Each new row is followed by its nearest point in the smallest flat space through zero that holds the last named rows.

k_242, 4 rows:
[[ -2 -11 -14  12  22  -6  40  37]
 [ -3 -29 -34 -21   0 -21   0  10]
 [ 21 -54  15 -10  14 -37  24  42]
 [  6 -26 -27  19  16   2  28  25]]
New rows:
[ 18   8  13 -16   0  24  10  21]
[ 2  5 15  5  5  0  9  8]
[ 16  28   0 -15 -24 -16  12 -27]
[ -8  17   7 -13  -7  -3 -12 -11]
[-26  19  19 -25 -19  -3  20 -28]
[-16  30  13 -19  -5  -6  -8  -7]

k_882 (4 x 8):
[[ 23   8 -31  11 -15  23  -6 -18]
 [ -2 -37  12 -19  39 -36 -10   9]
 [ -1  -2  27  13   6  23   2 -13]
 [ 19  14  22  -5  -5 -20 -14   9]]
New rows:
[-15 -14  23 -16  26  26   4 -16]
[-14 -21  22   7  22  17   6 -11]
[-22  22  27 -25  -9  10  26 -16]
[-23  14  24   6  -9  10  15   7]
[-12 -22   9  19  23  -6   6   3]
[-13 -21  11  -1  21   1   4  -3]

k_351 (4 x 8):
[[-16  15  -9  -8   3   2 -39  -3]
 [  3 -29  27  -7  -2 -22  -1  11]
 [  3  10  40   9  -7  24  -9   9]
 [ 22 -20 -14  -1   5 -23 -17  -2]]
New rows:
[ 20 -15 -14  -7  23  21  24  27]
[16 -5 -5  8  0  1 23 -2]
[-10   2  28  21  20 -14  -9   6]
[ -3  -5  22  -2  -3  -1 -10   7]
[-21   4   6 -24  28  15 -20   3]
[-24  10   5 -10   0   2 -21   2]
[ -8   2  23  21  15   2 -17  12]
[  0   2  22   1  -3   7 -17   6]
[ 19   2 -28 -21 -14 -16  -4 -12]
[  9  -6 -29  -2   6 -14  -5  -7]
[ 9 -4 16  6 17 -2 29 -5]
[ 8 -8 10  6 -3  1 27  3]

k_693:
[[ 27   8   8   5  -8  10  38 -11]
 [-15   7 -23   2   7  -7  -6   0]
 [  9 -18  -9 -10  10  39  16 -21]
 [ 17  10   8   6   6  48 -10 -16]]
New rows:
[  4  -3  -8   9   5  34   4 -23]
[  8   1  -9   0   9  35   4 -17]
[ 29  18 -37 -15   2  -7  -8 -30]
[ -1  16 -25   7   7   9  11 -10]
[  6  10 -24   0  26   5  -6  -9]
[ -7  10 -23   4  10  12  -3  -9]
[-6 -3 11  6  2  2 11 12]
[ 3 -3  7 -1 -3 -4  4  2]
[-3  5 -1  2  0  0  2 12]
[-1  4 -1  2 -1 -5 -1  2]

k_205 (4 x 8):
[[ -9   1  11  29   2   2  -4 -13]
 [-16   1   6 -27  18   0   2  -3]
 [ 14  -4   9 -28  22 -27  30 -18]
 [  5 -14  -8  19 -13  -8  17  10]]
New rows:
[ 11   3   7  22   8 -21 -18  -9]
[ 11   7   9  19   0  -3  -4 -17]
[ -7   3   4 -25  -6  -7  -5   1]
[ -2   2  -2 -21   6   2  -2   3]
[21 42 -3 -7 -9 -2 42 18]
[ 26  -2  -9 -12  -7 -12  12   4]

k_604, 4 rows:
[[ -2  18  -5   4   2  23   7  -8]
 [ -4  30 -25  20  -3  -1   8   4]
 [-22 -24  10  23  25  24  -7  15]
 [ 14  18  -9   4  28  18   4  20]]
New rows:
[-10 -27   1  -5  23  10 -26  15]
[ -5 -27  14   4  22   7  -9  16]
[ -7  -2 -27  27   1 -19  10   1]
[-12   7 -18  24  -5 -18   0  10]
[ 25  19 -17  12  13  -7   4   3]
[ 15  23 -16   2   9  -5   5  13]

k_896:
[[-19 -15  -6  10  16  16  -6  -9]
 [  2 -18   3  12  23  30  31  -3]
 [-31 -25  12  37  14  12  33  13]
 [ -2  -2 -10  25  22  60  -4  15]]
New rows:
[  2  32  14 -16  33  -2 -18  16]
[ 10  12  -5  -5  -4   7 -14   5]
[-15  -1  -6  12  36   6 -27 -13]
[-20 -11 -12   4  15  16 -23 -13]
[  9  -1 -13 -14  14  20 -11 -16]
[ 10  -2 -12 -13  14  20 -12 -17]
[-25  -5 -19   0 -24 -15  27  12]
[-14  -5  10  10  -8 -20  12   8]
[  7  34   1 -22 -14 -16 -18  -1]
[ 15  21  -3 -18 -19 -18 -22   2]

k_218 (4 x 8):
[[-18   4 -15   7   6  -5  16 -16]
 [ 16 -17  -6  30  -1  -7  30  20]
 [-22  -8 -26  22  -4  11   4 -47]
 [ 16   6  15  33  -5  21 -18   7]]
New rows:
[-14 -22 -18 -18 -25   3   3  -9]
[ -2 -23 -15 -17  -9  -4   1 -19]
[-25  12  21 -16 -22 -12  14   9]
[ -8  12   3 -17   8 -10   5   8]
[-22  15  15   5  10  -4 -19  -7]
[-13  24   6   0   7   6 -13  -7]
[-14  20  19  17   9 -20 -16 -21]
[-15  24   4   8   8   7  -8 -10]
[ 23  10  -3  21  23  -3  -3 -29]
[ -4   5  -3  21   0   9  -1 -11]

k_875, 4 rows:
[[-18 -29   0  14 -11  14 -10   2]
 [ 19 -28  26  -1  -5   1 -12  13]
 [ 25   4  35  43  -9 -17   1  -8]
 [ -5 -13   5 -21 -39   2 -20 -47]]
New rows:
[ -3   7  26   0 -16   9  -3  -4]
[  6  -5  11   4 -10  -3  -5 -10]
[-42   8  10   1  21   6   0 -14]
[-20   5 -17   7   0   6   4  -5]
[ -8   2  -6  -1 -16  -7  -6  -4]
[ -6   0  -3  -1  -8   1  -2 -11]
[  6 -16  -6 -42   8   1   8 -17]
[  4  -3  -6 -41  -3   3  -7  -5]

k_894 (4 x 8):
[[ -3   2   8 -27 -15  -1   5  -6]
 [ 11 -13  19   4  24 -41 -10  15]
 [ 37  -2  -3  -3  -7   1   9  17]
 [ -2  18  18  -4   2   2  -3  18]]
New rows:
[  5   5   6 -36  -8 -42   8   7]
[  9  -8  21 -35  -6 -29   2   3]
[-8  1 22  6  2  1  5 -5]
[-10   5   8  -1   3  -3  -4   2]
[-12   9   3   5  11  -3  11  23]
[-3 11 10  7  8  0 -5 13]
[-38 -21  -1  17  -4   3  12 -11]
[-28  -6  -9   9   5   2  -5 -22]

k_592, 4 rows:
[[ 23  16 -14  33  16 -16  14  -7]
 [  0  -9  16  17 -29  28  15  -8]
 [-31 -20 -14  35 -16 -38  -5   1]
 [ -7 -11  25   0 -42 -24  37  -1]]
New rows:
[  6 -29 -20  -5   1  -1 -31  15]
[-17  -8 -11  -3   9   1 -25   4]
[-12   4  14  -2  11  -5 -29 -15]
[ -9  -4  -7  -6   7   1 -16   3]
[ -3 -17 -25  22  -1  -6  -5   4]
[-10  -6 -13  25   2  -8  -9  -2]
[ 12  -3  14  26   7 -34   0 -42]
[  7   5  -7  26   0 -24  15  -4]
[-13   5  13  -4   6  -8 -12   4]
[-8 -3 -2 -9  2 -6 -7  4]

k_127:
[[ 20  23  13 -20  35   4 -23  32]
 [ -5  33  33  -8  20  17 -11  20]
 [-21   7  -2 -15   3  -4   5  18]
 [  1 -42  -7 -35   4  32  -1 -22]]
New rows:
[ 14  23   5   1   2  -6  17 -23]
[ 6  7  8 15 -3  0 -1 -7]
[ 15  13 -12  12  25  -3 -28  22]
[ 25  15  -1   0  19 -12 -16  20]
[ 12  -8  15 -10  22   1   0  -2]
[ 12  -2   5 -10  12  10  -9   1]

k_722 (4 x 8):
[[ 16  10 -25 -13  11  13  15 -24]
 [  8 -23   4  -4 -21 -13   2  -7]
 [  0  33   7  -3   5   0  18  15]
 [ -4  39 -17  10 -20   3 -16 -18]]
New rows:
[  2  -5 -10 -12 -27  -7 -22   1]
[  0  -6  -2   5 -23  -8 -12 -11]
[  3   4  -7 -17  12  28   8 -34]
[ 11   3 -24  -9  15  15   7 -22]
[  3   9 -16  -1  18   6   3  36]
[-5 11  5  0 22  8  7 15]
[-17  -4  13  19  -6 -10 -15  22]
[-17  -3  18  14  -6  -7 -18  19]

k_462:
[[ 17  -6 -17  33  -1  41  -6   5]
 [ 12 -10  25 -23  -4  16  14 -15]
 [ -5   5 -14 -15 -24  21   2  -9]
 [  9 -15  29  -1  15  14 -19 -11]]
New rows:
[-21  -2  23 -19  -6   8  18  20]
[  1   0  10 -18  -5  -5  13  -6]
[  4  20  -5  11  -5 -15  -6  14]
[ -6   6 -12  10   2 -14  -1   9]
[ 11   5 -23 -16 -24 -22  -4   5]
[-12  11 -17 -10 -14 -11   7   2]
[-17  -9   3  22 -25  14 -18 -18]
[ -5   0  -8   3  -7  20 -23  -6]
